Each new row is followed by its nearest point in the smallest flat space through zero that holds the last named rows.

Q918:
[[105, 198, -98, 428, 163, 71, -228, 165, 74, 102, 307, 382, 153, 239],
[773, -85, -13, -75, 383, -251, -330, 135, -567, 37, 157, -159, 251, 393],
[-373, 197, -23, 530, 89, -281, -461, 318, 352, 6, 370, -79, 401, -101]]
New rows:
[321, -309, 146, 293, 268, -269, -330, 119, -326, -238, 42, -120, 118, -206]	[240, -43, 19, 6, 182, -266, -270, 133, -200, -14, 114, -252, 231, 89]
[-174, -338, -66, 413, 18, -343, -306, -115, -202, 302, -10, 95, -113, -180]	[-59, 35, -1, 112, 39, -98, -133, 85, 55, -3, 91, -57, 116, -18]
[-127, -418, 238, -10, 265, 288, 206, 298, 335, 5, 128, -391, -376, -344]	[-240, -47, 44, -103, -127, -34, 90, -50, 118, -53, -112, -163, -51, -194]

Q235:
[[219, 63, 198, 258, 19, -224, -288, 1, -226, -22, -505, -44, -7, -317],
[-5, -506, 199, -289, 129, -402, -517, 35, -165, 537, -525, 234, 17, -210],
[-95, -314, -176, 109, -327, 20, 110, 150, 86, 664, -279, -232, -230, 74]]
New rows:
[193, -366, -44, 299, 360, 72, -143, 378, -299, -121, -222, -234, -8, -23]	[96, 15, 74, 138, -22, -95, -115, 12, -96, 33, -250, -46, -23, -139]
[343, 317, 167, -264, 13, 194, 405, -89, 248, -337, 337, -157, 334, -90]	[5, 285, -29, 16, 81, 163, 176, -71, 57, -439, 364, 18, 85, 91]
[335, 74, 100, -416, -93, -18, -55, 384, 142, -223, -339, 43, 289, 114]	[32, -3, 79, -54, 93, -76, -117, -28, -56, -68, -43, 84, 53, -64]
[277, -192, -41, -428, 282, 183, -112, -120, 54, 318, -283, -182, -413, 415]	[-98, -255, -43, -156, -39, -48, -43, 45, 43, 330, -59, 38, -44, 57]
[146, 313, -246, -48, -394, 359, 369, 268, 385, 301, 206, 344, -95, -249]	[-91, 20, -183, 72, -177, 192, 280, 49, 143, 100, 180, -157, -96, 175]

Q125:
[[-268, 486, 9, -37, -354, -34, 255, 403, 286, -99, 448, 89, 186, -94],
[-128, -89, 180, 187, -444, -28, -72, -124, -7, 64, 4, 57, 128, -608],
[-408, 292, 93, 370, 29, -385, 454, 486, 169, 101, 216, 284, -80, -256]]
New rows:
[22, -432, 222, -146, 576, 85, 302, -193, 40, -123, 290, 381, 69, -182]	[-4, -97, 7, 109, 193, -100, 42, -2, -62, 64, -114, 45, -111, 18]
[208, -57, -195, -115, -152, 268, 131, -706, -44, -171, -606, 208, -275, -353]	[158, -336, 63, 18, -72, 97, -264, -365, -174, 51, -253, -82, 1, -200]
[261, -109, -135, 244, 167, -10, 108, 104, 185, 432, -114, -155, 266, 288]	[39, -32, -44, -1, 210, -35, 30, 20, -33, 14, -63, 2, -87, 170]
[23, -181, 435, 293, 550, -424, -239, -333, -27, -77, 14, -623, 7, -36]	[79, -270, 23, 130, 250, -80, -62, -160, -159, 99, -262, 14, -151, -15]
[222, 233, -161, 101, -82, -374, -18, 370, 330, 449, 152, -91, 178, -149]	[-154, 176, 24, 78, -73, -97, 162, 202, 103, 1, 150, 86, 23, -81]
[-339, -35, 89, 42, -63, -210, 2, 22, -244, 225, -35, 144, 59, 14]	[-86, -28, 53, 149, 22, -116, 75, 45, -11, 62, -30, 77, -47, -146]

Q100:
[[-115, 40, 162, -167, -273, 43, -119, -728, -159, 61, -149, 300, -485, -345],
[-279, -269, 486, -444, -116, -660, 487, -353, 34, 99, -2, -6, 89, 102],
[173, -313, 324, -141, 457, -47, -582, -470, 449, 161, -325, -191, -731, 138]]
New rows:
[84, -108, -318, 209, -448, -146, 579, 623, -172, 359, 144, -31, -90, -63]	[-69, 112, -139, 64, -154, -22, 293, 303, -162, -73, 163, 30, 396, 5]
[-81, -167, 13, 48, 62, -160, 28, -113, 48, -197, 99, -232, -5, 115]	[-9, -85, 89, -61, 76, -123, 39, 13, 81, 24, -10, -72, 18, 90]
[113, 208, -506, 72, 159, -169, -623, -61, 32, 258, 317, -15, -32, -434]	[116, 105, -168, 160, 37, 295, -271, 10, -11, -24, -44, 38, -163, -91]
[-203, -33, -168, -184, 16, -110, 134, -45, -309, -248, -10, 138, -97, 6]	[-79, 38, 19, -49, -144, -46, 126, -90, -107, -8, 29, 91, 45, -81]

Q831:
[[11, -400, 236, 82, -321, 204, 378, 9, -38, -14, 287, 186, 212, -428],
[-536, -307, -40, 104, 92, -472, 350, -100, -227, -591, -40, 638, -316, -53],
[-240, -100, 77, 270, 188, -281, -31, -121, 71, -408, 115, -359, 162, 78]]
New rows:
[-222, 211, 242, 529, 85, -289, -90, 337, -106, -347, 99, 330, 96, 368]	[-252, -48, -32, 113, 161, -286, 19, -76, -36, -324, -29, 26, -80, 99]
[-166, 223, 164, -131, -193, -7, 6, 188, 355, 7, -96, 444, 185, -283]	[26, -70, 10, -69, -112, 82, 117, 33, -57, 74, 6, 231, -55, -109]
[192, -55, 140, -404, -411, 126, -243, -48, 218, 178, -292, 257, 85, -43]	[199, 68, -30, -170, -142, 228, 6, 84, -24, 305, -50, 168, -57, -66]

Q512:
[[-175, -433, -19, 169, 190, -193, -65, 338, -238, 28, -187, -54, 594, -544],
[-345, -22, 109, -228, -30, 510, -23, 77, -60, -101, -134, -159, -57, 269],
[-215, -94, -180, -190, -73, -470, 242, 51, 282, 62, -256, -125, 297, -477]]
New rows:
[139, 64, 134, -116, -144, 130, -260, -107, -172, -208, 26, 29, 11, -64]	[36, -1, 46, 51, 28, 116, -64, 8, -84, -16, 50, 24, -42, 94]
[-115, -171, -62, 111, -149, 38, 68, -3, 185, 272, -36, -623, 23, -76]	[-172, -35, -33, -134, -37, -21, 80, 36, 86, -7, -127, -89, 83, -88]
[173, -28, 366, 166, 232, -156, -82, -623, -85, 308, -2, 125, -68, 133]	[270, 89, 7, 165, 20, -83, -64, -93, -40, 28, 176, 130, -134, 81]
[-31, 623, -136, -449, -593, 45, -92, 15, 88, 397, 160, -369, -64, 542]	[-87, 305, -20, -312, -200, 155, 150, -224, 295, -36, -12, -73, -380, 344]
[359, 219, 339, 45, 0, -376, -221, -551, 353, -603, 46, -19, -151, -286]	[281, 187, -94, 56, -72, -340, 80, -191, 186, 67, 134, 114, -171, -24]

Q50:
[[179, 162, -54, -51, 14, 342, 243, -674, -158, -331, -557, 12, 67, -155],
[-73, 170, -227, 48, 15, 106, 510, 79, 86, 50, 514, -107, 253, 256],
[-91, 381, 367, 196, 568, -372, -41, 186, 169, 50, 11, 131, 234, 152]]
New rows:
[-284, -399, 42, -94, 147, 196, -386, -123, -41, -48, -76, 576, 74, -179]	[31, -116, 95, -32, -41, -52, -265, -9, -43, -8, -222, 45, -143, -126]
[-398, 256, 72, 254, -763, 499, 80, -47, -60, -311, 147, 188, 145, -58]	[38, -70, -228, -69, -217, 232, 221, -145, -61, -51, 86, -86, 2, 3]
[-19, 215, -202, 54, 178, -178, 113, 333, 41, -73, 98, -54, -206, 62]	[-56, 57, 27, 46, 85, -96, 36, 155, 66, 72, 181, 0, 65, 91]
[166, 98, -46, 49, -189, 313, 382, -560, -197, 59, -96, 75, -213, 331]	[91, 63, -195, -54, -116, 308, 327, -377, -92, -172, -115, -62, 76, -24]

Q371:
[[-362, 303, 362, -436, 442, -116, 470, -413, 166, 95, -23, -251, 439, -86],
[231, -10, 155, 1, -317, 37, -439, 328, -470, -118, -19, 306, 161, -455],
[196, 668, 460, -284, -251, 176, -212, -253, 197, -283, 121, -76, 4, 98]]
New rows:
[158, -166, -156, -272, 166, -35, 274, -49, -104, 177, 19, 141, -84, -36]	[-99, -133, -73, 17, 124, -60, 119, 9, -25, 86, -34, -16, 54, -32]
[-219, 314, -368, -65, 192, 58, -247, -86, 365, -60, 245, -16, 120, -81]	[-20, 110, 44, -49, 30, 19, 61, -111, 129, -19, 23, -77, -28, 108]
[57, -137, 3, 557, -136, -318, 74, 346, -208, 63, -249, 321, 9, 8]	[49, -317, -213, 195, -64, -36, -112, 253, -214, 62, -46, 148, -53, -122]

Q336:
[[47, -682, 393, 684, 536, -32, -51, 298, -106, 91, 6, 614, 643, 283],
[-9, 88, -117, 165, 383, -49, -46, -515, -633, -87, -245, 320, 148, 478],
[-398, -400, -94, 457, 41, -84, -169, -336, 46, -391, -426, 108, -65, -180]]
New rows:
[-283, -373, 10, 138, 432, 129, 186, -181, -197, -53, -324, -208, 76, -290]	[-181, -220, -26, 262, 74, -44, -84, -167, -23, -180, -210, 106, 18, -37]
[-411, 412, -67, 164, -332, -247, 20, -95, -288, -87, 47, -169, 374, -315]	[-78, 67, -99, -40, -69, -12, -23, -150, -16, -91, -91, -76, -123, -52]
[362, 23, 78, 40, -37, 65, -135, -420, -239, -355, -278, 224, -343, 230]	[-84, 101, -149, 33, 94, -33, -43, -369, -283, -130, -198, 60, -61, 149]
[52, 301, -350, -89, -14, 386, 91, 261, -197, 53, 328, 205, -210, 223]	[175, 255, -13, -232, 12, 31, 72, 26, -137, 153, 145, -37, 5, 152]
[210, -31, -9, 336, -290, 73, -14, 283, -309, 312, -92, 170, 51, 229]	[106, -38, 95, 47, 136, 9, 26, 98, -89, 106, 83, 131, 164, 145]
[-69, 0, 407, -138, 216, 18, -258, 375, -93, -240, 398, -280, 63, 80]	[116, -22, 112, -40, 7, 26, 45, 235, 87, 136, 160, 13, 96, 6]

Q60:
[[-293, 358, -102, 130, 428, 195, -227, 5, 40, -207, 240, 88, -284, -130],
[103, 229, -276, 388, -35, 225, -424, -453, 425, -154, 241, -501, -292, -5],
[63, -78, -30, 26, 182, -147, -281, -17, 765, -13, 1, 127, -157, 321]]
New rows:
[-365, 218, -90, 38, 28, -123, 76, -289, 622, 10, 121, -19, -131, 325]	[13, 32, -67, 84, 153, -29, -246, -71, 499, -54, 63, 15, -165, 166]
[76, -143, 112, 502, 177, 4, -69, 464, -46, -27, 147, -309, 347, 229]	[29, -21, -3, 6, -35, -8, -1, -19, 20, 10, -10, -27, 10, 13]
[-119, 143, 287, 49, 56, -11, -108, -510, 23, 445, 282, -224, -13, 75]	[52, 52, -78, 113, -65, 71, -91, -146, 59, -31, 58, -183, -56, -22]
[151, -601, -97, 54, 31, -598, -100, -169, -623, 121, -130, 132, 47, 19]	[99, -185, 100, -132, -213, -101, 225, 83, -227, 121, -149, 31, 205, 2]

Q905:
[[566, 342, 56, -491, -55, -294, 232, -313, 15, 133, -394, 199, -269, -473],
[9, -96, 4, -444, -301, -294, -407, -890, 74, 243, -436, -328, -156, -232],
[-68, 397, -110, 11, -594, -280, -428, -403, -27, 181, -230, -81, -436, -231]]
New rows:
[-165, 52, -251, 337, -358, -6, 6, -182, 29, -295, -336, 371, -28, 141]	[-100, 159, -58, 149, -206, -36, -144, 25, -28, 20, 26, 3, -137, -4]
[-232, 241, 260, -104, 288, 426, 140, 249, 219, 185, -120, 248, -349, -94]	[120, 123, 7, 34, 61, 18, 165, 200, -22, -41, 43, 146, -27, -40]
[267, 195, 373, 381, 310, 337, -210, 169, 202, 271, -134, -91, 127, 359]	[-59, -63, 3, 104, 92, 90, 56, 169, -7, -58, 113, 21, 86, 100]
[-344, -38, 175, 390, -308, -275, -416, -198, 411, -211, -23, -172, -139, 281]	[-377, -29, -88, 229, -311, -9, -422, -160, -10, 50, 52, -217, -78, 135]
[337, 408, 136, 148, 177, -402, -100, 72, 152, 400, -307, -197, -204, 162]	[141, 218, -14, -72, -132, -116, 9, -69, -14, 51, -111, 82, -171, -163]

Q140:
[[20, -1, 338, 269, -108, -253, 196, 778, 190, 272, 388, -282, 86, -243],
[74, 454, -7, -136, -156, -159, -189, 0, 81, 210, 6, 88, -132, -246],
[165, 28, 167, 9, -434, -56, -199, 208, 102, 328, 90, 300, 268, 194]]
New rows:
[76, 349, -311, 161, -112, 46, 325, 154, -763, -47, -273, 30, 721, 276]	[26, -174, 6, 13, -74, 87, -28, -57, -28, -14, -36, 119, 135, 210]
[521, 11, -303, 156, 223, -91, 178, 304, -238, 71, -102, -47, 85, -42]	[-20, -39, 40, 55, 41, -24, 70, 109, 15, -6, 55, -88, -4, -43]
[263, 29, -308, -394, -57, 135, 192, 305, 16, -150, -191, 14, 66, -98]	[-4, 34, -19, -18, 14, -3, -9, -32, -4, -8, -15, -1, -27, -23]
